The rows come from 4 hidden closed curves, with some noise, and rows from the same curve form a group. Each curve winds through 4 dimensions. The rows are also pushed far along 2 directions, which tell nothing about the answers.
Known rows, each followed by its group:
[ 13  11   3 -19   7   2 -11  -8   1   0  -2  -1  -6  -5   0]  tedib
[ 3  1 -1  0 -4 -1  3  3 -1  5  0  2 11 -6 -2]  Tebi
[ -9   5   3  -8   1   2  -3  -5  -6   2  -6   2  -7 -10   3]  Tebi
[-4 -2 -2  6 -1 -7  5  6  1  8  8  0  3  1  3]  pubu
[  0  11 -11 -14  -7   9  -4   4   1 -14  -5  -2   5  -9  -8]  tedib
[ 1 -3  2  6  4  1 -1 -2  2 -3  0 -1 -7  7  3]  Tebi
[ 22   1  15  14  14 -16   6   2   0  24  22  -3 -22  25  11]  pubu
[  3   3   6  -4   1   0  -1  -5  -6   2  -6  -1 -10  -6   6]  Tebi
[  6   1  18  -2  20 -11  -6 -12  -1  26  11   5 -23  12  12]  Tebi
[ -7  -3   1 -13   5   1 -11 -12  -3  -6 -12   0  -7 -13   6]  pubu
[ 1  7 -1 -5  1 -4  2  9  0  7 12  0  1  1 -1]  Tez
[ 7 -2 -1 14 -4  3  8  5  3  6  6  3 15 10 -8]  pubu
[ 0  5 -6 -6  4  8 -9  0  4 -9  2  1  7  3 -7]  pubu
[ 4 -2  2  2  0 -6  2 -3  5 13  4  4  1  6 -1]  Tez
[ 15   5  19  -6  28 -12 -12  -6  -3  28  21   2 -16  12  12]  pubu
[ -6  -1   4   3   4  -1  -1  -5   0   5   1   3 -10   7   4]  Tebi
[-19   2 -14 -13  -5   9  -9   0   2 -18  -9   0  12 -16  -6]  pubu
[  6   8   5 -17  19  -4 -17  -8   3   1   7  -2 -21   4   7]  Tez
[ 19  -1  12   4   7 -10   2  -6   2  24  10   3  -6  11   5]  pubu
[-1 -1  5 -5  4 -2 -3 -9 -1 10 -4  4 -1 -4  3]  Tez
[ 2 -4  2  5  8 -1 -3  0  0 -4  4 -4 -4  7  3]  Tebi
[ -1   5  -6 -10   0   1  -6  -1   6   0  -1   2   4  -1  -4]  Tez
[-5 -8  3  2  1  1 -3 -5 -3  0 -6  1  5 -7  2]  pubu
[ -6   2  -2 -19  14   8 -24 -12   2 -23 -10  -2  -4  -7   0]  Tebi
[ 0 -8  1  5  6  0 -5  3  1 -5  4 -2  9  2  0]  tedib
[-12   3  -9  -2 -11   9   5   7  -7 -15  -8  -3   5 -12  -4]  Tez
[ -1  11  -3 -14  -2   2  -2   2  -2   2   0   1   2  -9  -2]  tedib
[ 2  2 -7 -7 -6  4 -2  0  4 -2 -6  2 16 -7 -9]  tedib
[-16   0 -20  -7 -19  13  -1  -1   9 -23 -19   4  23 -11 -18]  Tez
[ 14   5  14 -12  10  -5  -6 -15  -6  11  -3   1 -20  -3  10]  Tebi
[  7  -3  -8  14 -21   1  18   8   6   1  -4   2  16   6 -10]  tedib
[ 1  2 -1  1  7 -4 -3  3  6  2 10 -1 -7 10  0]  Tez
[-16   8 -21 -17 -11  15  -8   8   3 -26 -10  -1  24 -19 -15]  tedib
[ -9   2   3 -17  17   1 -19  -8  -6  -6  -2  -2  -9 -12   7]  tedib
[ 2 -3  0  7 -8  1  8 -1 -1 -2 -5  0 -3  0  0]  Tez
[-1 -8  0  5  5  3 -5  1  1 -7  1 -1  8  2  0]  tedib

New rows, each followed by its group:
[ 7  3  1  2  4 -3  1  8  0 10 12  0  9  1  0]  tedib
[ -9   2  -1 -11   2   1  -6  -6  -3  -4  -8   1  -7  -9   2]  tedib
[  3   1   3   2   8 -10   1   5   3  17  16   0  -5  10   4]  Tez
[ 15   1  13  -6  19  -1 -14 -13   0   4   3   0 -17   8   8]  pubu
[ -1 -10   3  20  -6 -11  18   9  -3  11   8  -2  -3   7   8]  pubu
[ 14  11   3 -13   7   1  -8  -1  -1   1   4  -2  -6  -1   1]  tedib
[ 18   2  16  11   2 -16  15   1  -4  33  14   2 -19  13  12]  tedib
[10  2  0 -5  6  1 -7  2  2 -1  6 -2  9  0 -3]  tedib
[ -1   0   8 -12  17   3 -17 -11  -3   4  -3   3   2  -9   3]  pubu
[  5  -5  -6  27 -16  -4  26  25   1  12  17  -1  24  12  -8]  tedib
[ 4  6  0  0 -1 -3  7 10 -3 11 11 -1  4  0 -1]  tedib
[  7   8  19 -15  33 -14 -18  -7  -9  19  20  -4 -35   4  21]  Tez
[ -2  -4   0  20 -15  -2  22  10  -5   6   1   0   1   4   1]  Tebi
[ 8 -8  3 17 -1 -5  9 12 -2  2 11 -5  4  8  4]  Tebi
[ 2  3  1 -2 -6  1  4 -7  2  7 -6  5  1  0 -3]  Tebi
[ 5  2  0 -7 -5  2 -1 -2 -2 -2 -5 -1  5 -8 -1]  Tebi
[  3   3   4 -12   5   2  -9  -4  -6  -5  -4  -4  -5 -11   6]  Tebi
[-6  1 -1 -4  7  1 -7  1 -1  0  5  2  6 -2 -1]  pubu
[-13  -9  -4  17  -6   3   9  11  -4  -7   3  -2  13   1  -2]  pubu
[ -4   3   3 -10  14   0 -12  -3  -2   5   7   1   0  -3   3]  pubu
[  4 -10   3  12   3  -2   1   1   1   0   2  -1   4   6   2]  tedib
[13  8 -1 -9 -1  2 -4 -2  2 -1 -2  0  1 -2 -4]  tedib
[ -1   4   3  -7  13  -1 -10   3  -5   0  10  -3  -5  -3   6]  tedib
[  3  -8  14  14  15  -9   1   1  -8  16  14  -2 -10   9  13]  pubu
[ 11  -3  20 -11  25  -9 -19 -19  -2  16   2   3 -20   1  14]  tedib
[-16  -4 -12  -6  -8  15  -7  -3   0 -22 -17   4  24 -16 -11]  pubu
[ -9 -13 -10  24 -13   4  13  17   2 -10   2  -2  23   5  -8]  tedib
[-6 -6 -3  3 -7 -1  5  1  1  2 -4  2  8 -5 -1]  pubu
[ -9   2  -8 -23   1  17 -23 -18   3 -33 -28   0   0 -18  -6]  pubu
[ -7   0 -16  -1 -23  14   7   6   2 -22 -17   0  23 -14 -14]  Tebi
[-10   5 -11  -6  -2   7  -5   6   4 -12   0   1  14  -3 -10]  pubu
[11  2 -1  0 -4  1  1 -4  6  0 -5  2  1  4 -5]  pubu
[  4  12  -9 -16  -3  10 -10   1   2 -17  -6  -2   6  -8  -9]  tedib
[-1  3 -8  4 -5  4  3  9  7 -8  4 -1  9  7 -9]  pubu
[-4  2 -6  1  0  0 -1  8  6 -7  6 -2 -1  8 -3]  Tez
[ 4 -3 -3  6 -6  2  5  1  4  4 -1  3 15  2 -8]  pubu
[ -2   0   3  -6   5   0  -3   1  -9  -3   0  -3  -4 -10   6]  Tebi
[-4 -6  3 -3  2 -2 -4 -7 -3  2 -6  1  0 -8  5]  pubu
[-1  4  1 -2 -5 -4  7  1 -3 10  1  2 -4 -2  1]  tedib
[ 9  6 -6 -4 -9  5  2  1  4 -5 -4  1  7 -2 -7]  tedib
[-11 -10  -4  11  -4   1   5   5   1  -6  -1  -1  12  -1  -3]  tedib
[-12   0  -1 -11   7   0 -10  -3  -2  -5   0  -1  -2  -9   3]  pubu
[  6   2   4  -5   3   1  -4 -12   3   5  -5   5  -4   3  -1]  Tebi
[13 -1  1  5  5 -3  1  7  1  7 12 -2  9  5 -2]  tedib
